The rows come from 4 hidden closed curves, with some noise, and rows from the same curve form a group. Each curve winds through 8 dimensions. The rows are also pushed far along 5 directions, which tell nothing about the answers.
(in the rows, 128 means zero)
Known rows, each followed by its group:
[130 130 161 156 135 182 100 132 178 116 117 147  87 100 147 142  70 123
 181 110  86  94 139 138 125 122] -> Z
[140 154 147 101 108 106 131 132 114 171  85 104 111 135 145  93 146  85
 136 149 141 165 109 167 102 165] -> P
[115 127 140 135 139  91 116 142  98 114 114 114 143 138 119 106 169 138
 112 109 129 159  95 114 124 135] -> Z
[165 119 126 121 119 140 124 124 140 144 116 162 109 162 100 158  67 131
 126 133 133 137 167 148 145  95] -> P
[138 127  89  54 149 107  91 128 146 111 193 116 143 104  54 132  97 141
 171 171 172  30 135 146  93  78] -> F
[131 120 119 141  98 142 150 132  98 138 103 167 116 156 121 124 132  93
  95 129 130 168 160 155 162 120] -> U
[101 119  93 125 158 141 151  66 108  49 170 165 112 101 138 185 141 114
 129 112 146  94 181 120 201 132] -> U
[119 105 108 144 135 116 145 147  99 103 153 129 135 118 134 126 148 122
 124 122 127 126 137 115 136 115] -> Z
[124 129 148 155 105 157 152  94 117  75 102 239 109 145 151 212  82 127
  87  85 131 180 208 126 235 155] -> P
[145 137 147 148 127 114 111 142 106 127 116 131 145 162 125 144 110 152
 117 106 142 167 166  99 121 138] -> U
[141 132 103 118 119  83 133 143 118 147 113  85 128 135 113  71 129 116
 121 158 137 112 130 131  84 113] -> P
[135 128 144 128 119 158 118 132 169 134 141 182 123 107 130 160  85 149
 135 121 124 119 146 136 140 128] -> Z
[116 140  97  73 167  72 132 116  87  95 179  92 170 133  76 134 170 136
 110 163 183  97 108 118 126 125] -> U
[147 118 142 166 157 150  83  97 147  86 157 167 145 136 113 204  51 210
 135  85 125 107 209  68 158 111] -> Z
[ 98 123 118 157 141 103 185 113  77 110 117  95 139 145 160 116 214 115
  73 124 114 181  87 111 164 157] -> Z
[170 111 105 126  92 142 117 129 120 174 106 127 113 163 102 101  85 113
 130 147 125 123 167 158 110  84] -> U
[ 84 146 154 144 140 130 125 131 129 115  92 134 143 114 151 136 199 119
 109 110 104 155  75 110 154 156] -> P
[148 141 128 109 111 123 156 115 127 162 105 113 110 150 130 109 117 101
 109 163 131 144 115 164 125 140] -> U
[107 132 115  92 111 137 134 104 141 119 128 174 100 102 124 120 159  97
 130 126 143 122 115 175 153 136] -> U
[131 119 155 148 123 108 123 172 128 140 103 136 124 118 160 109 122 123
 128 102 117 166 104 115 113 143] -> Z
[149 122 116 140 114 110 114 157 103 156 109 101 134 156 123  96 126 117
 131 124 138 144 150 113  88 109] -> F
[104 132 110 105 179 105 175  79 116  76 168 149 129 103 151 183 162 122
  92 121 164 128 120 103 193 162] -> Z
[127 132 134 152  95 125 131 137  94 143  89  97 124 144 134  77 147 106
 124 143 104 149 137 152 111 138] -> P
[ 93 141 132 107 113 179 115 140 146 134 127 115 117  95 124 104 176  79
 179 151 104  84  77 179 110 125] -> Z
[145 111 104 155 141 105 167 109 121 141 136 106 139 166 148 144 146 168
  86 114 131 168 141  80 133 122] -> P
[130 139 130 161 113  97 161 111  66 119  91  97 129 166 153 109 172 119
  92 132 122 186 158 124 138 160] -> P
[134 120  91 115 132 112 128 122 131 120 146 119 129 120 105 111 101 125
 128 149 141  82 155 123 118  96] -> P
[148 146 120 110 116 105 144 111 122 148 127 126 118 152 128 125 148 133
 113 136 159 154 148 140 112 142] -> U
[139 131 122 109 140 117 111 118 133 100 157  95 120 139  78 115 106 155
 154 153 126  77 120 153 103 102] -> Z
[123 142 122 122 143 138 136 108 152 140 116 114  98 105 139 121 150  99
 151 155 110 106 123 157 121 128] -> F
[122 131 131 158 133 147 130 108 123 108 116 140 100 117 162 142 138 113
 146 103 115 133 168 122 143 140] -> U
[154 113 103 152 136 105 149 104 129 123 134 150 117 152 133 154 108 163
  99 111 139 154 196  97 143 111] -> F
[139 154 172 155  72 159 125 157 132 160  74 149  95 149 133  96 136 105
 137 138  95 172 144 193 106 147] -> U
[129 154 130  91 128 119 147 127 134 135 135  95 121 116 125 110 135  97
 139 176 137  99  94 166 108 146] -> F
[120 135 143 122 102 130 101 171 131 171  95  80 129 133 129  65 176 107
 164 126 111 140  67 146  61 125] -> Z
[114 134 119  99 146 144 121 107 159 138 174 122 145 101 130 152 165 156
 149 132 142 101  99 120 117 136] -> P
[ 89 130 137 139 154 126 120 145 112 118 114 105 149 114 134 127 213 115
 130 122 105 138  68 114 136 131] -> P
[130 130  82 109 156  62 172 110  62  86 171 102 166 162  91 138 161 139
  60 158 180 125 146  99 152 125] -> F
[111 106 136 162 137 191  58 166 225 157 143 146 141  79 134 131 106 183
 182  80  83  72 109  75  78  78] -> P
[134 142 115 102 125  54 198 118  73 131 140  73 158 162 130 108 195 138
  63 175 157 177  88 134 130 169] -> Z
[122 121 126 162 122 169 152 126 154 145 108 153 101 125 157 142 143 108
 123 120  94 144 138 134 146 119] -> P
[113 126 123 125 134  93 111 147  97 121 137  76 169 136  98  95 183 156
 125 141 121 122  85 115  99 115] -> P
[122 133 107  96 136  97 136 121 110 150 118 105 148 144 105 106 162 109
  94 150 151 133  89 127 128 125] -> F
[141 112 114 149 117 128 140 106  82  85 127 150 113 148 144 163  95 120
 137 106 137 146 220 118 166 125] -> F
[122 125 133 139 123 119 124 114 141 128 126 133 147 141 120 135 148 182
 105 116 117 149 117 111 134 129] -> F
[146 138 113 106 149 131  96 105 162 151 158  51 140 128 105 119 112 168
 177 156 126  62 121 112  65 103] -> F
[118 138 123  87 140 176 109  97 184 108 154 180  88  95  90 152  96 106
 165 143 133  58 128 182 149 104] -> Z
[131 120 136 149  98 154 108 103 127 140 118 130 143 141 133 124  90 159
 126 110 117 136 163 115 137 136] -> P
[159 134  98 104  97 123 142 110 101 140 146 112 129 170 105 126 120 129
 130 150 163 126 183 147 109 118] -> F
[114 125 130 119 112 146 109 112 163 138 119 159 117 111 135 121 140 139
 136 100 125 128 108 134 130 131] -> U
[144 118 129 155 115 145 121 145 151 153 130 152 119 132 133 130 116 151
 130 113 117 139 158 122 110 112] -> Z
[115 132 125 147 127 154 138  98 130 126 128 153 132 132 177 173 154 133
 118  80 143 162 160  84 158 157] -> F
[115 128 114 136 147 110 154 120 111 143 129  60 143 142 123  92 191 129
 105 156 109 129  71 123 112 128] -> Z
[137 135 131 113 100 152  97 116 124 121 103 133  93 120 100 102 101  92
 172 153 109  87 150 196 125 109] -> U
[154 130  87  91 113 107 163 110  67 133 145 113 132 158  98 126 139  92
 104 188 162 119 160 170 144 115] -> U
[133 133 123 152 138 106 142 110 100 120 118  96 118 143 156 123 160 129
 124 117 128 154 152 109 121 146] -> U
[141 128 144 151 139 117 121  90 117  99 107 136 129 152 138 171  85 164
 115 100 125 157 177  93 168 141] -> F
[126 124 130 133 137 143 131 113 136 114 106 152 106 119 122 143  91 103
 128 138 110 112 146 146 165 115] -> F
[114 105 118 143 115 150 118 140 130 131 108 170 110 113 141 119 128  99
 134  93 121 139 139 130 146 111] -> U
[113 122  96 125 158  78 180  96 105 105 134 120 121 121 142 133 193 125
  87 140 135 152 121 121 161 136] -> F

New rows, each followed by its group:
[114 128 106 134 162  57 189 112  63  63 147 111 129 152 133 135 163 116
  80 126 163 168 148 106 162 151] -> U
[113 124 116 143 100 117 152 115  95 112 110 143 133 131 144 109 133 113
  93 123 130 149 158 127 158 146] -> P
[165 132 138 112 116 104 113 156 153 172 133 112 135 141 105 103  93 166
 131 147 136 129 118 135  74 114] -> Z
[110 133 163 165  99 177 112 128 150 123 109 171 125 126 144 143 131 150
 127  93  95 153 133 132 147 146] -> U
[133 138 136 120  84 165 123 156 140 167  76 156  74 128 137  93 134  46
 166 128 120 145 135 198 105 120] -> Z
[128 132 135 100 112 129 143 118 126 127 121 155 125 137 118 143 114 115
 115 144 137 141 118 162 161 138] -> P
[100 137  96  58 147 101 118 105 112  78 186  97 147  99  56 111 167 128
 149 184 152  41  85 172 125 109] -> U
[182 115 143 152  81 139 121 151  87 146  84 163  93 186 109 131  74 109
 140 127 120 185 216 178 132 101] -> P
[132 126 103 124 124 108 149 147 107 166 119 101 125 136 134  87 184  92
 115 146 138 146 111 140 100 121] -> U
[165 157 135  97  83 147 151 115 111 118 109 178  73 142 123 147  62  56
 147 166 155 126 210 213 152 144] -> F
[123 118 121 133 109 137 127 115 130 134 102 180 108 125 146 144 146 116
 129  96 131 168 162 135 155 126] -> F
[121 113 113 134 128 125 147 134 124 131 122 145 131 129 132 125 125 113
  98 124 128 139 119 117 150 117] -> F
[126 139 134 101  89 136 113 139 141 142 110 136 105 125  90  78 137 109
 147 157 116 112 104 202 104 118] -> U
[138 134 129 105 124 133 113 128 135  97 130 175  93 101 114 152  80  95
 169 139 140  95 184 170 141 117] -> F
[141 152 127  92 116 145 109 129 120 141 133 120 136 126  91 133 112 103
 156 184 137  86 148 173 118 119] -> Z
[131 119  91 118 145 126 138 102 131 102 191  85 149 130  95 138 122 173
 136 159 129  63 138 114 116  98] -> F
[121 147 158 155 121 174 113 133 147  97 122 172 115 114 118 156  94 125
 138 134 100  99 164 148 150 131] -> F
[128 123 119 133 137 119 116 102 153 128 162 141 162 132 142 166 129 207
 111  82 155 142 148  57 126 136] -> P
[113 124 123 130 147 152 120 121 160 129 125 140 128 108 113 134 111 121
 122 140 107  92 107 127 149 108] -> F
[103 111 110 115 150 121 129 128  97 111 155 112 162 125 107 140 188 131
 124 131 130 123  90 119 148 112] -> P
[125 114 132 148 109 117 120 128 138 149 126 144 160 143 150 133 139 187
  97  77 137 179 125  73 126 141] -> P
[124 123 138 164 132 119 117 162 128 164 111  99 154 146 147 106 162 153
 113  97 119 172 103  76  91 129] -> U
[147 124 117 144 119 150 146 109 116 150 111 128 106 155 131 134 124 107
 126 141 117 147 166 151 140 116] -> P
[159 129 139 144 114  88 130 148  80 151  68 124 109 175 120  93 122  96
 103 129 132 192 155 147 121 128] -> Z
[130 138 106  64 133 105 138 106 120 100 165 119 142 128  66 135 111 130
 122 189 154  73 113 171 144 112] -> P
[159 130 145 163 117 139 153 124 141 124 115 176  86 143 178 166  66 129
 126  91 137 175 210 115 141 152] -> U
[117 122 142 173 103 139 155 131 113 132  65 146  90 145 163  97 141  83
 105 104  94 189 133 150 154 143] -> U
[144 131 137 105  82 155 132 154 132 133 120 164  95 125  91 107  82  86
 151 175 115 102 142 222 126 107] -> Z
[123 130 157 148 117 175 122 133 150 105  99 177  69 108 147 136  89  80
 164 111  96 123 147 173 152 132] -> Z
[148 130 153 159  86 140 112 123 104 142  62 128  99 155 146 102 109 110
 139 115  97 166 159 156 129 138] -> U
[155 159 149 111 113 142 133 135 133 165  96 103 104 151 105 101  94  87
 138 185 117 119 125 190 103 130] -> U
[ 95 119 150 154 116 177 110 166 167 173  76 156 123  95 171 103 151  85
 133  93  90 148  70 120 129 133] -> F
[157 120 104 115 124 122 118 123 109 158 144  85 154 152 104 121 116 145
 127 158 137 103 135 118 105 102] -> U
[100 133 124 122 150 150 139 115 153 106 170 164 157 103 158 181 136 143
 105  95 156 116 116  71 162 155] -> F
[128 136 101  89 135 145 111 103 174 136 184 118 141 119  72 130 131 170
 143 161 140  58 110 145  98  97] -> U
[156 124 128 159 124 120 149 141 108 136 121 122 109 139 158 131 113 116
 132 129 125 152 185 122 116 131] -> Z
[171 123 108 110 132  91 141 123 114 144 163  93 131 160 115 135 128 167
 136 144 159 139 157 123  88 116] -> P
[103 132 158 140 124 157  96 144 158 122 109 137 107 108 126 106 142 121
 162 104  93 119  81 149 114 128] -> Z
[117 126  93  94 150  69 171  84  47  49 163 163 142 152  89 168 165 124
  66 138 187 149 162 135 209 137] -> Z
[138 144 159 124 111 161  99 123 153 153  98 149 109 114 151 136  91 111
 163 115 123 135 145 144 123 150] -> P
[ 90 125 136 117 139 106 119 155 126 170  96  59 153 102 171  76 209 102
 142 114 115 151  13  99  92 155] -> F
[132 148 136 123 146  90 156 130  93  98 123 110 116 142 123 126 124  99
 118 149 148 143 144 142 132 150] -> U
[124 124 144 125 117 156  74 113 166 138 106 139 117 108 123 135 115 151
 185 109 102 114 136 141 115 112] -> F
[129 127 103 143 139 120 143  84  92  85 151 111 142 150 114 153 128 154
 110 137 132 113 185 107 159 124] -> P
[102 123 113 127 146 116 129 130 109 119 132  79 141 108 142 106 182 111
 148 134 118 113  93 116 115 128] -> F
[128 131 141 156 120 199 110 134 179 142 113 146  94 122 107 121  78 109
 160 142  81  88 149 164 118  95] -> U
[148 125 127 133 122 125 110 129 133 153 103 132 133 157 114 125  91 138
 113 118 134 142 145 108 122 110] -> F
[ 98 130 141 153 161 108 134 127  90  98 122  95 153 120 142 126 185 130
 109 125 109 143  92 102 149 152] -> Z
[137 118 133 126 129 129 134 149 121 117 128 134 114 125 123 138 108 111
 147 139 117 124 131 149 134 113] -> P
[125 145 148 147 150 112 113 129 120 104 127  98 147 130 125 134 128 158
 129 128 117 118 128  99 117 140] -> F
[130 141 142 115 118 116 114 107 128 131 101 109 123 136 112 118 138 141
 141 148 111 133 118 159 123 132] -> F
[151 129 139 141 124 155 122 138 163  99 131 199  81 105 121 161  42 118
 151 134 117  94 207 162 146 108] -> F
[172 135  82  70 130  57 155 126  91 121 164 118 129 160  77 123 100 119
 103 176 202 112 176 146 109 108] -> F
[166 132 123 117 121  98 147 135 136 144 126 119  95 145 135 111  87 121
 133 139 149 141 158 143  94 128] -> U
[117 134 130 121 148 140 121 110 121 130 135 121 164 119 140 168 128 133
 120 130 138 121 123  91 157 144] -> Z
[137 107 109 151 161  74 101 135  95 132 143  54 185 159 143 123 140 192
 120  79 153 149 130  13  86 120] -> F
[130 141 119  83 128 100 117 114 118 126 127 132 121 123 113 119 144 109
 136 136 163 122 122 152 123 135] -> U
[ 80 128 138 131 156 134 120 134 143 116 122  99 143 101 125 101 164 114
 128 126 101 107  44 119 133 132] -> U
[153 110 125 167 125 122 132 152 115 125 142 109 129 142 132 124 103 156
 137 125 112 131 172 110 103 109] -> Z
[114 150 141 116 122 118 152 127 110 132 113 132 132 126 178 139 163  94
 113 109 157 171 113 114 141 183] -> F
[141 137 131 108 112 106  93 150 127 133 147 113 156 140  90 114 123 169
 142 133 149 111 130 123  80 116] -> F
